The rows come from 4 hidden closed curves, with some noise, and rows from the same curve form a group. Each curve winds through 6 dimensions. The rows are also pushed far along 4 directions, which tell nothing about the answers.
(in the rows, 128 means zero)
Some rows, each with its group after it:
[107 139 153 104 111 121 147 127 136 118 145 113 128 119 119 128 145 126
 128]
Q
[137 141 134 131 145 116 156 140 132 156 118 121 123 127 145 122 150 176
  77]
T
[115 141 138 120 118 114 159 136 143 139 128 101 102 117 111 118 123 130
 134]
B
[135  94 136 149 130 131 107 126 132 120 106 100 113 152 137 117 104 111
 165]
T
[117 105 144 118  89 125 107 125 130 100 102 111 111 112  98 151 114 112
 189]
Q
[137  80 113 149 102 136  66 127 129  93  64 140 148 106 116 144 119 103
 208]
B
[130 117 122 126 110 132 146 118 114 110 121 130 111 150 102 130 126 143
 138]
T
[132 107 138 143 140 135  69 110 131 107 119  93 130 173 156 111 104 107
 173]
Q
[158 118 120 150 184 139 114 107 112 157 156 139 144 185 177 108 135 134
  92]
A
[133 124 124 121 119 127 112 144 116 105  85 140 163 116 114 153 146 158
  91]
A
[137 141 108 144 132 120 118 160 143 140  86 155 160  84 131 130 127 160
  88]
B
[144 128 125 152 151 123 144 131 128 157 124 137 117 142 164 109 134 163
 109]
A
[124 135 135 119 132 136 133 132 112 116 143 125 127 147 135 137 124 126
  99]
B
[144 127 117 136 140 129 106 110 109 126 120 144 146 157 118 117 126 129
 138]
Q
[121 155 150 124 136 108 119 114 157 161 149 104 112 123 147  99 118 140
 153]
B
[117 142 134 103 123 121 160 129 116 124 141 148 158 119  97 133 164 130
  90]
Q
[142 142 136 145 137 112 131 131 147 185 133 167 118  84 166 120 125 185
 124]
Q
[131 143 128 133 128 109 137 148 146 150  98 123 125  99 123 123 125 162
 110]
B
[134 122 119 128 100 124 120 130 104 103  88 165 143 118  84 139 125 142
 143]
Q
[127 133 126 124 135 141 140 128 116 126 154 126 109 142 143 140 126 122
 111]
T
[107 131 131  97  95 134 239 149  90 103 147 154 112 127  79 151 169 129
  70]
A
[147 136 136 127 166 123 142 126 105 159 151 159 164 154 138 122 142 147
  52]
B
[103 146 113  92 103 138 191 132 108 103 161 128 108 126  67 146 140  90
 112]
A
[ 99 135 140  94  90 140 197 142 104 101 160 133  92 115  95 164 138 112
 109]
T
[113 161 126 109 142 127 153 116 148 143 176  97 114 138 123 113 128 121
 110]
T
[141 115 109 143 167 145 110  91 127 137 155  80  99 192 155 109 127  91
 164]
B
[108 112 115 117  99 147 144 130 116  80 141 107 103 146  86 140 103  64
 159]
A
[175 110  80 167 158 145  54 128  94 116  71 194 196 146 145 137 128 159
  98]
T
[118 123 132 124 107 122 117 124 134 109 115 132 143 116 107 121 132 114
 164]
Q
[112 134 119 111 135 143 148 118 107  91 143  90 127 176 103 120 152  64
 132]
T
[131 134 141 136 103 112  83 138 129 128  75 147 126  84 128 139 115 146
 181]
T
[ 91 157 154  84  72 113 180 125 142 125 149 101  64  85  86 150 133 139
 169]
Q
[128  86 125 129 120 139  74 102 111  77 110 114 159 174  95 121 116  52
 195]
B
[137 133 109 125 145 141 129 129 110 121 125 125 136 145 131 146 145 134
  86]
B
[108 139 155 115  86 114 173 146 133 127 122 106  64 103 106 141 107 154
 144]
Q
[135 149 120 106 156 134 140 116 103 129 152 129 156 163 115 136 157 140
  55]
A
[131 125  87 133 136 144 115 122 118  91 115 130 161 155 102 118 134  99
 124]
T
[132 145 133 141 126 117 148 157 145 154 108 128 106  98 155 128 121 189
  92]
A
[113 130 127 108 140 139 160 114 133 136 187 107 113 141 118 127 136  74
 129]
A
[120 130 135 119 105 118  96 115 142 120 111 104 109 113 111 134 119 129
 189]
Q
[106 122 140 101 118 130 199 117 116 121 175 113 108 150  87 122 149  74
 133]
A
[131 160 130 122 150 118 137 108 140 166 162 113 106 139 137 108 126 145
 124]
A
[103 194 168  92 153 104 203 114 159 196 222  90  86 127 153  98 148 152
  80]
B
[132 137 112 136 160 137 135 128 133 138 147 104 124 155 150 115 127 115
  97]
Q
[105 174 149 105 112 120 171 136 134 145 170 138 101  99 137 132 128 159
 103]
B
[117 112 132 110 144 146 160 117 105  98 163  87 131 196 117 124 149  76
  97]
A
[ 93 109 143  83  82 147 220 135  93  74 171 111  90 149  61 165 136  75
 110]
T
[150 100  99 146 133 143  66 121 123 102  88 120 146 152 112 138  96 120
 145]
T

New rows. What belongs after each?
[124 121  99 105 111 147 112 129  84  61 105 166 191 140  63 156 150  84
 107]
B
[133 122 111 139 122 129 100 139 141 130 106 140 134  94 124 139 107 123
 143]
A
[133 104 126 141 134 138 102 131 123  99 103 103 138 162 134 125 118 114
 128]
A
[127 156 116 105 182 147 133  93 109 130 206 108 154 201 139 107 153  80
  79]
B
[171 119 117 154 190 132  73 109 111 155 127 140 172 186 164 111 118 148
  81]
A
[126 113 158 128 132 123 117 123 126 128 140 113 128 151 136 120 114 112
 138]
B
[143 117 105 141 132 143  95 142 109 109  96 151 146 125 133 153 120 133
 112]
T
[122 120 133 115 161 137 175  97 118 138 196  92 117 196 122 100 149  62
 123]
A
[120 104 129 124 122 132 158 119 116 111 139 118 125 155  98 119 138  79
 149]
A
[120 129 129 125 101 120 154 153 136 125  96 112  95  97 111 145 125 150
 129]
B
[125  92 113 135  70 129 124 143 126  98  67 160 116  68  91 162 130 129
 199]
B
[141 114  89 144 145 150 125 127  99  97 112 137 145 170 120 126 135 106
 110]
A
[120 164 133 125 153 121 152 121 145 155 154  87 101 148 157 100 148 139
 116]
T
[136 133 111 141 137 125  89 138 124 114  77 121 150 127 132 123 137 124
 138]
T
[145  94  83 141 130 147 111 154  93  80  72 184 211 125  87 151 146  99
  79]
Q
[131  73  95 127  95 161 129 128  66  41  92 170 163 164  61 156 141  64
 148]
A
[ 95 145 164 109 100 129 161 120 141 123 178  80  53 138 140 121 103 111
 175]
B
[132 109 101 153 122 145 105 121 122  97 104 114 106 159 131 114 106 101
 184]
A
[132 100 111 138 108 134 134 132 128 123 106 149 122 101 116 143 137 119
 164]
B
[141 146 134 148 144 122  87 135 146 153 112 122 117 116 182 123 107 177
 122]
B
[ 98 120 139 108 111 135 158 108 144 123 184  86  79 136 112 120 116  56
 193]
A
[139 106 126 156 153 131  95 135 151 140 113  96 124 136 172 117 110 117
 139]
B
[119 121 125 129  96 129 109 118 139 116 110 117  92 104 128 138 121 130
 205]
B
[129 126 129 132 103 116 155 135 139 151 109 139  90  85 122 140 133 166
 157]
B
[123 102 118 127 122 143 147 108 126 122 151 114 100 142 122 130 138  85
 178]
B
[111 138 158 133 109 111 115 117 181 159 133  87  73  86 175 112 120 155
 209]
A
[157  98 121 157 161 136  62 100 116 126 118 120 146 191 147 106  95 110
 154]
A
[148  96  94 134 161 158  89 123  97 101 131 150 189 163 122 149 135  77
  88]
A
[133 139 114 150 118 118 117 136 148 136  90 130 115 108 143 111 122 180
 150]
T
[101 147 150 105  80 124 160 139 121 113 134 131  79  91 113 151 126 126
 166]
T
[132 132 107 108 111 134 153 146  99 112 100 177 159  88  94 178 176 158
  74]
B
[146 149 131 138 180 120 158 106 144 206 184 120  99 146 183 101 143 161
  97]
B
[145 122 120 146 135 121 131 126 134 161 117 148 117 111 141 125 129 157
 139]
B
[112 130 107 108 119 143 155 116 111 101 156 116 119 149  74 133 127  66
 143]
A
[137 163 117 120 161 132 124 135 111 148 137 140 145 127 156 141 154 148
  64]
T
[126 100 126 115 113 146 143 131  93  94 135 159 149 138  99 160 135 100
 106]
A
[137 108 114 147 120 128 122 128 142 145 108 143 115  98 141 133 132 138
 165]
B
[109 126 143 105 103 118 198 137 122 129 144 135 113 111  85 134 151 115
 120]
A
[141  77 117 141 132 148  83 120  99  81 100 107 144 182 106 138 104  71
 157]
Q
[133 125  98 140 123 130  82 130 140 105  90 129 157 119 105 123 107 118
 150]
T
[134 146 141 120 157 127 122 102 116 154 169 122 117 161 150 116 132 122
 128]
T
[113 163 130 114 107 126 152 146 135 126 133 152 123  82 141 142 146 174
  99]
Q
[125 107 127 126 124 135 156 134 117 120 138 126 116 136 111 138 123  96
 123]
Q
[135 129 129 127 125 119 165 162 125 150 109 157 134  84 121 154 136 168
  64]
Q
[147 110 119 140 127 132 126 158 112 124  91 167 155 107 128 156 128 164
  72]
T
[131 111 118 134 142 139  92 108 137 119 130 107 139 145 148 123 141  97
 164]
A
[124 142 150 124  84 106 145 133 138 147 109 153  87  76 119 139 114 198
 160]
T
[ 89 124 166 108  55 112 206 154 150 127 135 114  45  65  94 148 106 130
 179]
Q
[119 148 148 109 114 124 177 126 108 129 159 145 107 138 117 135 138 154
  98]
Q
[149 109 129 141 139 133  94 134 115 128 112 153 153 133 141 143 108 147
  99]
A
[131 149  97 120 131 136 134 126 113 120 123 141 136 128 112 137 148 139
 108]
A
[116 123 158 116 124 130 132 112 131 121 165  83  91 168 135 121 100 113
 146]
A
[133 155 141 133 149 118 146 124 143 177 169 141 111 123 169 108 119 159
 106]
B
[121 118 111 125 103 141 155 134 108  95 128 163 139 126  97 136 132 118
 122]
T
[137 116 102 146 128 143 108 118 114 108 111 137 126 146 137 125 130 119
 161]
A
[138 136 140 147 133 114 121 141 147 160 108 107  92 113 157 123 100 174
 127]
Q
[129 126 148 118 147 121 134 108 120 139 157 112 135 170 118 107 130 103
 123]
B
[119 114 121 125 107 145 112 128 108  77 114 114 119 150 107 145 114  94
 153]
B
[140 145 122 126 143 121 107 112 126 141 121 125 139 139 123 123 134 146
 125]
Q
[135 153 104 138 154 135 111 135 140 138 126 127 143 124 163 122 138 153
  89]
Q
[117 151 161 119 121 104 169 114 151 174 168 107  70 120 134 103 115 148
 156]
A
[151  96 125 155 122 126  74 128 114 115  79 154 150 138 122 129  98 142
 152]
A
[141 140 106 114 171 154 141 117  79 109 168 163 184 187 134 134 169 119
  28]
Q
[116 155 117  99 157 138 193 132 113 131 185 123 149 156 107 126 162  95
  37]
B
[114 125 121 123 108 141 159 115 116 107 147 122  92 143 120 128 137 106
 167]
A
